There are 8 hidden switches. A switch that is on adds its own fixed numbers to the row, and there is some noise. The rows also spread widely along 8 directions, which tell nothing about the answers.
In the rows, zero is written as 128.
Known rows, each followed by its switches (1 for on, 0 for off):
[147 108 150 162 131 155 107  75  94 148 149 139 111 165 150 141  99 163
 143 104 162 128  89 125  59 187  75  80 181 102 132 133 140 128] -> 0 0 0 0 1 1 0 1
[124  76 178 159 121 144 102 112 117 145 137 103 105 140 103 126  74 112
 138 122 152 130  78 123  87 146  62  58 151 112 123 131 172 122] -> 1 0 1 0 1 0 1 0
[134  94 174 164 158 135 155 142 140 104 175 148  77 148 105 118 140 125
 181 137 147 115  79  87 131 119 120 140 165 120 108 153  89  98] -> 0 0 1 0 0 1 0 1
[124 162 116 122 147 128 144 118 128 116 109  93 105 136  97 134 116 137
 138  97 147 111 119 157 149 116  91  89 114 127 161 106 169 138] -> 0 0 1 0 0 1 0 0
[133 178 109 127 181 111 166 123 137 123 138 140 119 140 122 135 149 139
 150  77 168 104 120 114 150  94 110 128 142 140 148 132 109 140] -> 1 0 0 1 0 1 0 0
[124 189 127 141 134 102 135 124 146 136 158 119 146 109 137 117 129  93
 150  81 168  94 131 111 162  79  89 148 106 134 128 108 127 146] -> 1 0 0 0 1 0 1 0
[124 221 135 152 120 115 131  95 166 106 135  86 121 123 129  96 141 136
 154  63 168  74 115 127 191  88  66 136 103 127 148  82 136 153] -> 1 0 0 0 1 1 0 1
[162 173 133 132 147 158 125 106 128 126 147  95 129 119 120 142 111 115
 115 124 139 101 111 131 117  95  91  83 163 121 147 153 156 144] -> 1 0 0 1 1 0 0 0
[124  97  65 159 241 147 188 109  73 179 170 181 127 181  78 192 100 132
 128  95 151 143 122 103  42 151  98  58 198 156 169 144 143  98] -> 1 1 0 0 1 0 1 1
[120 125 165 185 121 133 114  94 118 141 156 133 117 150 138 116 107 130
 162  87 178  98  94 103 108 153  58 107 144 115 123 105 125 124] -> 1 1 1 0 1 1 0 0
[113 199  92 138 175 118 187 159 148 123 160 117 134 115  96 135 135  77
 141  97 137  84 151 115 179  72 117 154 104 147 148 102 119 115] -> 0 1 0 0 0 1 0 1
[183 207 118 168 150 138 149  99 131  78 186 142 102 146 133 128 159 152
 174 129 154  86 100 131 150  73 102 143 177 134 138 142 116 143] -> 0 0 0 0 1 1 1 0
[ 99 144 112 117 153  93 158 125 128 162 140 135 147 122 144 137 123 113
 147  55 162 126 151  89 117 135 116 133 107 119 138 101  84 122] -> 0 0 0 0 1 1 0 0
[152 110 173 146 153 150 129 116 153  97 158 103  81 140 131 119 103 135
 146 117 139 128  82  81 103  99 100 101 154  96 133 159  83  95] -> 0 1 1 0 1 0 0 1
[ 99  84 186 171 120 123 129 135 142 125 155 122  93 139 109  90  97  96
 161 105 152 113  94  95 120 135  72 107 131 120 108 117 116  95] -> 1 1 1 0 0 0 1 0
[154  88 175 156 153 144  90 127 128 162 154 126 136 137 156 149  65  93
 125 102 175 132  66  96  69 106  64  91 152 106 108 161 133 131] -> 1 1 0 1 1 0 1 1
[161 149 206 189  91 176  83 112 142 102 164  89  99 134 130  98  95 104
 136 154 146  77  67 146 129 121  52 100 154 103 111 135 177 131] -> 1 1 0 0 0 1 0 1
[138 155 140 132 160 143 142 175 149 144 157 100 137  98  89 149 111  49
 116 141 130  97 114 119 153  71 114 119 120 129 123 148 171 130] -> 1 0 0 0 0 1 0 1
[150 127 160 145 150 150  97 142 128 172 159  98 153 106 141 161  75  63
 108 116 157 113  99  96  90  88  83  95 118 100 120 153 152 131] -> 1 1 1 0 1 0 0 1
[123 119 120 128 182 142 159 129 129 151 140 110 119 134  83 151 109 111
 122 108 137 127 115 111 113 116 106  86 146 132 152 138 149 117] -> 1 0 0 0 1 0 0 1

New rows, each followed by its switches (1 for on, 0 for off):
[131 185 124 164 128 147 172 123 115 107 186 123 109 121  91 117 148  98
 159 143 121  71 138 118 148 122 112 121 163 129 131 120 130 109] -> 0 0 1 0 0 1 0 0
[171 176 107 118 204 142 169 130 142 104 164 115 114 122 111 158 141 124
 138 115 139 113 109  89 135  42 132 123 159 124 148 171  93 127] -> 0 0 1 1 1 0 0 1
[156 176 101 130 189 150 144 122 106 151 156 125 142 123 115 170 120 105
 116 110 151 100 121 116 107  87 106  91 156 127 144 157 156 142] -> 1 0 1 1 0 0 0 1
[ 88 117 124 166 133 136 157 128 119 159 161 105 138 122  89 119  73  64
 134  97 126 102 132 107 103 145  65  92 138 136 130  88 138  96] -> 0 1 0 1 1 0 1 1
[157 213  94 159 180 149 151  85 116 121 170 124 126 143 125 148 135 142
 134  86 158  85 123 112 121  88  84 101 155 128 166 130 130 132] -> 1 1 1 0 1 0 0 1
[129 165 168 179 121 159 145 135 148 101 183  93 104 108  72  95 131  72
 154 158 121  60  96 115 174  92  85 121 159 134 111 129 156 115] -> 1 0 1 1 0 0 0 1
[173 146 123 132 206 174 151 127 137 118 154  94 111 135  95 168  93 111
  98 119 127 118  98  98  87  69 100  53 183 117 163 176 129 111] -> 1 1 0 1 1 1 0 1
[131 140 106 118 173 139 147 119 124 142 124  91 126 128  87 151  88 110
 109  95 139 125 119 134 107 100  83  54 148 137 161 131 171 137] -> 1 0 0 1 1 0 1 0
[162 128 168 164 160 141 112 117 128 137 172 136 116 138 137 148 123 126
 151 115 172 110  75  88 104 102  96 113 160 106 115 164 120 134] -> 1 0 1 0 1 1 0 1
[139 102 149 140 134 142  98 106  98 180 137 126 142 139 156 163  82 120
 124 101 166 135 100 125  60 166  81  85 143  99 128 132 156 140] -> 0 0 0 0 1 1 0 1
[152 155 133 121 185 120 149 139 139 140 170 131 131 115 137 157 134 103
 135  90 158 118 122  58 111  72 134 116 138 106 132 166  74 120] -> 1 0 1 0 1 1 0 0
[136 142 160 186 107 152 110  80 113 131 165 109 112 145 121 112  97 124
 143 104 150  92  96 120  91 157  46  69 172 111 129 109 155 121] -> 1 0 0 0 1 1 1 1
[112  76 190 176 130 135 112 131 139 143 140 115 101 144  94 121 101 112
 162 114 170 116  57 114 133 141  65 108 132 121 110 118 161 129] -> 1 0 1 0 1 1 0 1
[153 161 148 157 143 145 116 115 130 129 163 110 128 123 132 137 111 107
 135 119 159  97 100 116 126  88  84 113 134 117 132 139 142 135] -> 1 1 1 0 1 0 0 0
[115 128 110 114 181 129 187 166 135 141 159 107 127 103  70 155 118  66
 131 130 111 122 143  90 132  86 141 112 128 135 141 142 119  98] -> 0 0 1 0 1 0 0 0
[154 157 166 154 152 125 108 116 157 119 169 113 126 124 166 118 104 107
 144  69 176 103  89  63 113  60  74 119 134 102 115 148  73 126] -> 1 1 1 1 1 0 1 1
[ 77  66 194 160  88 136 131 130 142 133 137 107  88 135  94  80  96 103
 164 129 129 118  94 126 134 189  80 115 131 118 105  95 145  96] -> 0 0 0 0 0 0 0 1
[160 149 166 110 120 126  80 139 146 131 124  87 136 111 187 138  66  93
 106  93 157 126 108 125  97  84  83  92  97  83 127 142 129 138] -> 0 1 0 0 0 1 1 0
[114 128 173 162  98 143 129 124 128 136 165 119 115 118 110  97 118  90
 149 140 137  92 116 126 132 152  92 119 147 123 111 119 150 115] -> 1 0 0 0 0 0 0 0
[141 148 147 110 147 135 132 122 154  90 111  82  86 133 126 117 106 143
 129  97 142 128 108 130 139  86 100  94 113 109 158 132 119 119] -> 0 1 1 0 0 0 0 0
[165 137 136 128 154 152 137 110 120 120 153 115 108 136 129 152 114 136
 128 126 134 126 112 115  90 121 114  86 173 106 147 160 119 121] -> 0 0 0 0 1 1 0 0
[128 124 148 145 158 144 170 144 159  98 169  84  90 112  67 112 107  81
 145 128 107 109 105  78 134  76 104  92 160 124 128 141 100  88] -> 0 0 1 1 1 0 1 1
[132  98 195 159 112 149  97 116 133 146 159  97 116 120 127 116  92  95
 137 122 149 113  84  91  98 136  76  90 143  95 109 141 136 117] -> 1 0 1 0 1 0 0 1
[148 165 133 156 151 133 143 138 146 115 154 118 118 129 102 139 134 110
 158 134 155  97  88 142 178  80  98 153 128 140 131 125 160 148] -> 0 0 0 0 1 1 0 1
[121  65 176 147 128 157 122 121 122 136 143  96  98 137 107 124  70 109
 129 129 125 138  98 103  71 157  87  64 153  99 132 138 125  89] -> 0 1 1 0 1 0 0 0
[189 161 155 128 182 152 138 133 150  81 158 116  83 134 119 145 142 140
 136 139 146 112  85 107 133  49 129 101 166 111 141 193 114 130] -> 1 0 1 0 0 1 0 0
[139 157 100 127 176 130 159 122 131 112 121 105 105 139  78 150 130 146
 147 117 148 120 105 158 166  83 106 114 126 148 166 124 172 147] -> 0 0 1 0 1 0 0 0
[143 150 139 119 169 132 126 108 142 134 131  89 115 127 129 147 107 133
 119  68 156 123 109  87 100  96  92  68 131  98 154 141 113 125] -> 1 0 1 0 1 1 0 1
[124 122 135 195 153 139 149 143 112 162 200 161 139 132  83 142 122  67
 165 150 154  91  97 116 132 119  90 142 162 155 103 130 172 128] -> 1 0 0 0 1 0 1 1
[191 224 139 144 125 161  96 109 135  96 161  73 131 110 157 130  93  98
 113 118 142  78 106 140 128  46  65  93 134 102 135 142 155 148] -> 0 1 1 1 0 0 1 1
[119  93 209 150  58 140  75  91 115 157 155  98 127 110 180  97  77 104
 140 104 147 119 111  87  59 189  71  86 135  67  96 121 102 111] -> 0 0 1 0 1 0 0 0
[131 178 139 149 163 131 154 151 183 104 145  78 120 112  89 117 117  81
 135 100 145  82  99 107 188  42  82 132 114 141 141 119 131 129] -> 1 1 0 1 1 1 0 1
[ 92  96 164 134 121 116 111 106 112 188 135 132 135 134 164 124  89 115
 129  51 170 131 129  83  59 196  79  80 128  90 118 110 105 110] -> 1 0 0 0 0 1 0 1
[156 159 117 147 179 140 158 107 120 101 167 131  95 151 116 137 128 145
 150  96 144 106 108  97 102  99  99  86 182 119 142 147  95 113] -> 0 0 1 1 0 1 1 1
[143 109 155 160 178 149 143 136 143 113 147 109  96 145  82 141 105 114
 142 124 150 111  69 106 131  85  85  91 159 130 138 152 136 119] -> 1 1 1 1 1 1 0 0
[180 164 180 169 105 170  97 103 131 117 198 107 127 114 174 117 102  94
 133 148 136  90 100 100  93 106  89 124 168  87 109 158 107 117] -> 0 1 0 0 1 0 0 1
[155 188 126 131 173 138 132 108 147 120 147  91 124 125 134 140 111 123
 119  77 156 105 116  97 124  67  90  95 125 111 159 138 116 129] -> 1 1 1 0 1 0 0 1
[150 114 164 123 142 150 114 139 130 138 140 105 116 125 135 148  90 102
 116 129 136 130 100 121  92 121 107  88 140  95 124 156 143 122] -> 0 0 0 0 0 1 0 1
[102 150  93 112 199 126 201 160 140 132 135 106 117 116  46 143 130  87
 131 107 125 106 137 114 165  77 123 102 125 158 159 130 145 117] -> 1 0 1 1 0 0 0 0
[189 170 146 156 174 154 113 124 126 115 184 132 119 133 152 153 111 110
 128 123 159 104  92  97  94  56  99 102 162 107 124 182 120 126] -> 1 1 1 0 0 0 1 1
[127 138 182 139 126 122 118 143 179 122 137  82 115 110 118 110 109  92
 142 102 157 106  87 106 165  84  85 129 102 114 120 125 133 135] -> 1 0 0 0 1 1 0 1
[139 108 135 144 144 159 142 102 105 135 148 120 110 145 102 137 104 131
 137 134 130 123 107 132  90 156  96  81 188 126 141 142 145 118] -> 0 0 0 1 1 0 0 0
[ 97 105 160 108 123 123 123 124 136 157 110  93 124 118 130 114  87 108
 117  76 148 131 126 110 101 151  85  76 119 106 134 118 129 123] -> 1 0 0 1 0 0 0 0
[147  87 192 170 139 138 117 132 161 102 155 132  85 154 129 111 115 133
 173 138 163 127  49 116 146 102  91 159 145 123 109 148 116 120] -> 0 1 0 0 1 0 0 1
[175 139 128 123 206 144 144 131 144 127 159 134 111 139 120 166 132 134
 131 122 156 134  89  97 115  66 130 117 164 124 142 187 117 132] -> 1 0 0 0 1 0 0 1
[127 140 117 158 174 141 164 106 113 135 159 136 111 146  92 142 130 135
 151  97 152 101 110  96 110 126  93  88 176 134 146 133 119 120] -> 1 0 1 1 1 1 0 0
[141 134 159 126 137 153 117 158 128 164 160 101 159  93 137 147  75  38
  96 131 130 105 128 102  89 101 101  93 135 106 114 160 139 118] -> 1 1 0 1 0 0 0 0
